All groups share one centre, and each spreads out both ways along 12 directions, with some noise.
In the rows, zero is written as 128.
Some rows, each with its group after it:
[154 126 150 205 151 175 162 109 124 141 128 134 110  82 101 167 128 150
  77 153 164 157 137 162 208] => (1)
[ 56 151 184 108  76 107 172  48 132 128 112  86 131 132 133 134 125 138
 105 141  98 129 161 107 112] => (4)
[ 85 133  95 145 119  60 135 182  81 167 139 110 142 132 126 161 148 168
 126 129  96 141 124 108 153] => (1)
[124 130 147 148 147  72  83 150  76 123 145 170 105 155 201  47 136 195
 119 129  89 120  93  89 121] => (3)
[111 150  92 141 192 112 157 187  78 144 188 211 107 148 135 124 140 150
 128 152 125 153 144 119 171] => (1)
[137 104 120 140 115 170 158 170 150 141 124 146 115 141 126 111 120 116
 146 114 160 153 128 156 105] => (0)
[103 116  92 135 122 131 144 159 106 114 150 171 121 193 129  88 110 133
 155 129 128 134 117 128 144] => (0)
[117 126 167 169  56 162 101 124 161 167  80 139 116 144 125 140 113 197
  90  81 162 102 105 124 104] => (0)
[ 88 156 121 139 114 114 154  95  94 109 137 119 130 100 124 160 137 141
 158 138 120 111 147 125 109] => (3)
[156 101 106  84 137 103 140 129 112 147 125  73 163  67 118 133 160 113
 115 154 122  95 108  85 103] => (0)
[107 147 113 155 125 128 200 144 140 122 148 131 108 143 111 150  87 113
 111 101  98 152 121 150 166] => (1)
[107 173 108 101  98  58 155 180 133 152 142 121 147 124 124 144  83 158
 113  82  70 118  93 100 106] => (4)
[118 160 120 129 138 110 144 131 120 112 149 112 145 113 163 107  63 139
 127 150 121 145 125 131 132] => (4)
[117 109 105 139 153 162  84 126 143 136 125 137 153 156  97 142 131 146
 132 105 180  90 120 117 137] => (2)
[133 104 120 133 179 173 117 145 122 109 148 155 136 136 171  76 113 119
 134 200 182 150 151 145 154] => (1)
[103 154  94 109 106 144 229 204 131 163 144 156 129 117 140 119  97 134
 132 145 168 178 150 146 134] => (1)
[104 151 130 127 192 129  68 111 138 115 145 138 148 147 127 154 126 137
 124 115 144 112 147 122 162] => (2)
[163  93 107 105 143 147 100 198 171 132 124 155 151 124 155 104 125 108
 147 179 158 149 119 158 139] => (2)
[ 93 137  97 154 124 139 129 144 131 138 134 118 151 155 109 142  86 157
 139  91 149 103 113 122 105] => (2)
[ 91 108 170 151  95 146 204 100 122 109 125 120  96 138 165  82 130 109
 139 169 115 181 158 162 124] => (4)
[118 123 120 109 147 147 142 194 179 139 129 184 111 144 145 120 131  97
  90 122 123 118 111 128 139] => (0)
[127 180  93 126  65 134 144 116 141  79 128 169 108 148 104 162  85 113
 186  98 105 124 125 172 147] => (0)
[105 187 119 100  78 132 215 100 140 119 133 116 117 119 115 135  61 114
 138  89 122 122 131 126  87] => (3)
[122 135  94  50 100 134 134 156 110 146 113 141 124 158 133  90 142 124
 165  88 188 141 148 100 108] => (3)
[ 81 155 178 137 111 127 108  65  93 126 131 146 125 132 142 130 155 187
 145 153 140 119 167 113 100] => (0)
[112 164 172 139  66 103 129 126 149 155 106 135 118 138 131 141 109 191
 121  80 101 142 120 131 116] => (0)
[ 92 144 167  81 158 123 133 137 142 112 145 205  97 173 190  56 131 115
 112 169 120 164 157 125 155] => (4)
[183 114 104 120 112 163 193 151 155 134 140 150 116 117  56 152 129  84
 165  92 120 112 117 149  78] => (3)
[157 143 110 107 101 129 165 142 121 135 130 119  93 184 129  47  50 124
 127  39 120 136  94 103  75] => (3)
[110 159 148 140 119 131 146 105  94 126 135 134 108 130 158  87  99 161
 115 112 137 128 133 111  99] => (2)
[104 115 110 131 124 105 116 177 109 145 137 134 154  95 146 153 168 144
 154 189 127 135 136 135 122] => (3)
[ 90 128 104 107 137 111  88 103 110  82 136 124 125 180 135 114 136  90
 170 112 107  99 130 117 101] => (1)
[116 115 163 118  96 134 104 120 129 134 105 158  90 158 143 103 174 127
 122 102 126 118 135 110 103] => (4)
[ 94 134 135 135 109 144 149 157 155 184 103 105 154 111 143 140 105 169
  63 150 183 142 136 116 151] => (1)
[107 165 176 125  82 148 147 104 143 149 108 164 125  80 139 131 121 188
  94 116 148  60 116  88  45] => (1)
[173 134 105 124 134 148 139 175 136 145 135 155 116 133 127  99  95 133
 129  78 146 127 100 124 100] => (4)
[126 122 113 132 147 167 121 156 153 132 126 145 118 144 129 138 122 100
 137  99 164 138 141 149 112] => (2)
[110 139 145 115  83  88 136 109 112 108 117  69 128 119 184  78  98 133
 155 111 104 151 126 134  89] => (1)
[ 97 152 104 128 132 138 150 135  85 118 167 180 141 128 141 100 108 171
 168 160 156 100 135 109  90] => (2)
[108 151 157 150 125 127  77  84 128 128 101 117 124  99 126 176 147 152
  87  93 135  89 126 109 126] => (4)
[118 168 127 114 153 121 130 142  99 125 161 193 101 140 137 118 127 134
 144 114 116 112 146 108  74] => (3)
[107 117  99 104 114 121 149 127 106 127 133 119 127 162 103 121 142 109
 164 101 131 127 139 116 113] => (4)
[135 103 121 138 113 149 130 124 134 130 116 113 137 128 108 137 137 124
 134 127 144 115 119 131 128] => (2)
[119 144 111  98 108  89 151 214 157 175 128 129 138 143 155 115  81 134
  98 134  99 152 111 118 105] => (3)
[127 136 161 116 139  93 144  99  70 136 130 110  96  86 143 136 202 119
 134 129 114 164 171 123 124] => (2)
[ 88 146 140 132  88 127 106 130 132 114 115 189 102 141 146 141 158 139
 130 135 104  87 126 119 102] => (4)
[ 83  94  74 131  98 141  98 139 103 118 122 140 127 187 117 123 147 120
 172 104 147  76 114 105  79] => (1)
[ 65 137 168 119  79 120 173 124 155 148 117 128 134 156 159  95  93 167
  72 148 111 125 121  98 117] => (4)
[108  85 131 135 175 161 162 123 128 145 134  96 133 119 128 113 156  95
 101 144 155 125 147 113 105] => (0)
[ 95 168 102 104 111 107 136 159 123 131 153 168 156 105 128 155 114 153
 170 141 127  95 134 118  77] => (2)
[112 150 147 110  85 113 122 149 119 145 119 192  86 147 136 116 158 153
 135  76 104  95 118  95  61] => (4)
[103 141 122 102  99 115 136 134 129 157 113 107 126 151 119 118 113 142
 123  60 133 113 122  92  81] => (1)
[116 118 147 129  96 144 148 138 168 161  98 121 139  86 113 171 158 138
  94 135 132  90 117 118  92] => (0)
[132 116 141 136 124  98  85 135 162  96 121 141 141 120 154 143 136 114
 112 189  67 118 102 149 170] => (3)
[123 117 135 142 181 136 162 183 150 150 153 168 123 114 142 127 146 124
 108 147 133 166 142 149 163] => (3)
[115 138 133 168 131 125 100 107  97 133 119 120 121  80 122 177 175 150
 134 113 145 103 140 122 112] => (4)
[143 136 167 170 142 182  28 102 142 139  88 169 127  84 160 148 150 182
  70 138 203  59 115 107 119] => (4)
[118 105 115 157 157 182 161 190 171 171 130 137 123 149 121 132 106 110
  81 126 165 158 135 149 145] => (3)
[135 145 137  97  98 122 180 122 129 131 142 143 136  98 114 124 126 140
 153 144 114 126 129 122  96] => (0)
[124 107 100 143  62 133 193 136 115 118 117  98 147 111 124  99  94 142
 160 138 136 125 100 135 112] => (3)
[134 105 142 109  82 108 121 101 142 135 109 108 140 155  95 134 145 139
 157 123 104 136 125 127 130] => (0)
[100 152 118 100  68 135 153 121 146 149  95 101 130 154 122 120  87 138
 101  68 155 113 119  99 108] => (3)
[102 146 110 113  75 110 168 186 132 132 114 157  80 150 159 113 118  95
 124  92  89 138 118 130  87] => (2)
[ 75 137 117 160 111  94 133 134 117 149 119  95 141 119 140 150 117 157
  78 114 113  89  99  93 129] => (0)
[ 68 140 103 149  53  56 135 150  56 136 111  70 113 118 175 133 146 142
 160 129  86 136 130 116  67] => (2)
[128 108 140 137 104 102 112 143  97 149 105  86 114 103 170 117 164 130
 128 139 125 156 135 131 116] => (2)
[146  83  95 134 148 143  91 173 106 146 133 159 140 137 114 119 173 139
 144 159 159 110 116 117 129] => (1)
[198 146 164  58 124 106 114 125 155 137 122 132 150  82 145  94 121 145
 134 137 119 137 118 116 112] => (2)
[ 79 135 117 177 103 173 164 143 125 149 108 136 106 147 130 145 113 149
  89 112 184 143 142 135 165] => (1)
[159 105 111 117  79 121 109 116 112 128 110 104 139 146 101 115 131 139
 172 117 131 127 110 129 121] => (0)

New rows, each followed by its group:
[149 134  97 162  93 141 142 103  98  90 119  77 112 139 117 128  96 100
 212  84 153 179 149 194 122] => (0)
[106 147 160 106 147 153 145  91 165 136 117 148 117 116 110 152 137 112
  60 103 132  81 130  94 117] => (0)
[111 135 149  86 101 137 141 144 208 113 109 156 144 132 163 104  87 109
 103 144 115 108 110 128 108] => (1)
[133 167 119 124 133 163 169 140 135  96 157 194  93 160 153  69  44 109
 126 143 116 119 122 134  75] => (3)
[103 150  71 112 133 121 100 127  89  88 132 149 106 136 115 170 163  76
 181 102 132 100 146 131 114] => (0)
[121 138 120 129 146 103  84 145 125 137 128 109 134 123 127 187 137 102
 136 164  93 121 149 140 100] => (3)
[140 116 118 172 123 137 104 120 115  91 133 187  85 151  98 149 173 113
 140  98 100  95 104 139 152] => (1)
[203 122 135 133 114 152  90  84 138 114 111  81 110 138  97 141  88  82
 139 113 104 104 122 141  43] => (3)
[188  89 143  91 134 141 159 173 148 174 122 125 130 118 131  66 136 127
 119 110 146 158 113 117  90] => (0)
[132 104 142 112 153 174 114 157 128 155 130 192 106 160 146  77 163 140
 122 121 179 123 138 110 101] => (0)
[126 127  89 133 153 102  96 153  78 120 147 115 139 121 140 132 141 128
 169 128 133 134 131 132 129] => (4)
[131 126 156 154  83 116 106 140 125 105  98 150  93 120 183  99 152 142
 128 123 110 151 111 157 162] => (1)
[169 136 135 100 122 121 181 105 155  87 137 129 105 147 118  86  90  84
 143  77  87 160 103 149 155] => (3)
[143 125 123 163 145 128 132 134  86 113 148 151 105 129 140  97 135 144
 141 128 127 138 118 132 126] => (1)
[158  89 113 131 110 142  98 151 149 130 116 149 131 118 105 154 164 107
 143 155 118  97 109 138 112] => (3)
[145 131 129 117 138 155  98 134 132 119 117 165 123 123 153 104 138 127
 116 150 166 108 124 121 131] => (0)
[187 138 138  94 158 103 153 175 169 110 159 178 102 146 153  79  86  90
 122 127  60 164 103 148 132] => (3)
[175  73 147 108 156 157  96 130 129 136 108 138 120 127 138  74 199 133
 131  98 184 153 123 128 176] => (3)
[ 79 165 133 131 155  78 143 154 120 148 150 115 140 123 162 138  97 157
  91 149  94 154 138 111 161] => (1)
[ 80 122 111 158 123 121 174 164 108 160 139 130 150  95 126 158 144 167
 117 162 136 117 129 118 136] => (4)
[ 92 173 124  99 128 183 161 128 136 135 131 186 112 132 137 132 103 124
 121 132 191 115 168 122  91] => (3)
[200 128 154  95 112 144 166 123 121 126 133 168 108 105 138  51 130 152
 153  86 138 132 107 114  90] => (3)
[149 138 154 117 135 149 121  76  93  75 142 206  86 142 139  55 166 152
 163  80 146  89 114 105 126] => (3)
[100 131 113 134 119 132 133 160 146 141 140 172 159 133 127 123 103 173
 117 151 138  89 101 108 131] => (2)
[135 189 115 128 108 108 174 160 122 149 146 162 118  80 110 159 102 159
 132  71 108  91 108 114  63] => (4)
[112 121 114 119 119 163 164 177 151 127 144 193  92 183 105 132 148  89
 185  87 133 163 158 172 100] => (0)
[ 80 123 120 161  88 169 132  70 149  82  93  91 141 125 130 158 102 107
 113 161 161 108 131 155 173] => (3)
[ 76 107 107 191  91 162 130 140 118 112 105 122 105 152 171 116 107 119
 108 156 148 126 121 148 130] => (2)
[166 132 122 121 166 105 179 214 118 173 171 175 139  95 138  96 119 168
 110 168 117 152 113 114 129] => (1)
[101 155 141 147 126 140 150 124 120 100 145 173  94 150 176  87  96 134
 126 136 122 139 137 140 115] => (4)
[143 143 117 138 129 127 193 119  93  82 163 126 109 108 150  92  98 100
 191 150 110 170 143 170 111] => (1)
[ 99 154 116 128 106 141 147 128 107 142 125  98 128 137 143 119  84 136
 124 120 156 133 146 115  79] => (3)
[123 108 117 141  89 134 191 140 106 151 123 138 109 134 107 112 143 142
 117 101 134 110 108 100 107] => (2)
[159  91  67 149 106 126 100 160  79 141 112  80 118 179 122  86 114 129
 165  54 163 137  99 119 115] => (0)
[ 89 134 124 142 114 151 160 148 148 131 135 166 144 118 136 132 104 149
 112 169 140  86 118 120  98] => (1)
[154 133 147 159 104 127 143  87  76 115 123  95 114  70 153 115 140 147
 165 143 143 159 143 154 118] => (1)
[135 143 137 114 109 100 121 145 122 137 133 147 137  82 135 149 155 148
 144 160 105 103 126 117  86] => (3)
[136 117  99 124 153 164 167 145 131 128 138 132 112 150 118  96 111  95
 109  90 152 122 118 117 117] => (0)
[124 118 113 149  76 102 154 130 107 123 129  77 157 100 127 136 112 146
 172 167 113 148 122 155 124] => (0)
[144 124 121  99 120 118 113 168 130 163 123 129 137 116 139 126 142 133
 135 139 133 140 136 122  97] => (3)
[100 132 129 147 162 124 125 133 118 151 130 130 121 123 120 154 158 147
  93  95 141 123 136 103 152] => (4)
[174 113 124 126 116 183 134 138  99 142 128 157 114 117 142  74 126 145
 158 135 194 114 130 118  50] => (3)
[109 116 110 214 176 177 153 122  82 132 155 145  99 169 114 107 102 152
 102 104 164 119 120 117 143] => (1)
[ 77 165 117 140 146 125  81  92  59 110 139 126 111 152 148 141 127 129
 156 134 143 106 174 111  74] => (3)
[131 150 113 151 171 127  49 154 119 107 136 183 122 113 166 142 142 140
 120 143 146 103 117 133 149] => (4)
[156  93 124  97  89 115 103 164 147 140  98 138 137 144 143  87 147 140
 129 114 128 117  84 109 139] => (3)
[106 154 132 126  79 141 118 110 117 148 102 111 120 138 124 136  98 154
 108  91 152  82 125  89  58] => (3)
[104 137 131 104 129  95 139 130 155 150 112  86 124  99 103 186 159  94
  88  77  87  98 120 103 101] => (0)
[163 165 120  98 152 133 125 165 154 111 128 181 112  95 173 111  99 103
  97 128 136 124 108 130 144] => (0)
[112 145 139 133 121 115 147 180 148 147 116 154 115 130 172 120 117 144
  85 144 127 179 127 144 196] => (1)
[151  96 138 168 136 135 128 170 122 152 138 141 142  78 130 144 159 153
 134 179 120 118 116 140  96] => (3)
[129 150 134 112 159 151 141 191 148 137 143 213 104 130 179  79 112 136
  98 134 152 138 123 123 122] => (0)
[127 108 115 165  95 152 140 118 116 123 115 111 124 124 123 125 123 138
 143 119 147 116 117 136 109] => (1)
[134 140 142 106  63 100 133 107 102 145 100 105 114 107 121 131 154 148
 128  96 113  99 120  96  73] => (2)
[146 124 159  86 137 104 100  99 113 126 117 112 120 109 140 120 187 112
 150 126 122 156 156 130 130] => (4)
[121 138 154 122 118 143 168 131  91 156 139 173  94 105 121 119 187 152
 141  91 148 124 152 108  66] => (4)
[ 98  93 117 135  86 132 129 140 136 130 103 132 147 124 132 125 161 157
 124 136 153 108 103 116 167] => (3)
[121 155  81 109 164 135 141 144 151  90 133 143 128  94 131 168 112  49
  80 141 117  85 108 123 161] => (0)
[137 126 106  98  94 100  52 136 149 111 103 131 139 148 130 141 138 107
 143 126 106  99 107 124 126] => (4)
[ 87 123 102 149 103  99 126 162 128 119 129 161 126 141 125 165 150 127
 124 141  81 106 107 131 156] => (1)
[113 110 130 126  50  95 135 142 126 153 102 105 119 156 130 111 135 148
 132  93  89 118 103 105  85] => (4)
[124 118 124 106 110 142  87 122 145 143  91  93 142 129 130 149 140 110
 120 145 164 132 144 129 130] => (3)
[ 83  86 104 157 126 158 122 169 108 165 118 137 123 150 122 131 175 137
 133 110 169 104 132 111  80] => (0)
[ 75 148 112 136 122 141 126 172 112 181 123 118 131 152 161 123  88 159
  91 130 170 140 149 101  87] => (3)
[148 119 130  97 185 152  66 105 115 131 122 134 109 174 120 102 157 104
 124  85 174 138 155 111 146] => (1)
[ 98 110 123 168 107 131 146 147 143 152 113  93 155 100 129 162 124 144
 100 160 135 132 122 142 148] => (3)
[137 124 157 102 128 124  85 110 111 104 119 116 123 120 201  57 131 129
 149 152 148 145 138 129 101] => (1)
[185 119 157 109  85 136 183 149 160 149 127 127 146  82 135  97  99 149
 146 161 127 173 120 157 110] => (0)
[136 149  99 110 193 121 184 142 108 131 187 141 137 131 100 129  91 106
 140 135 112 150 144 125 127] => (1)
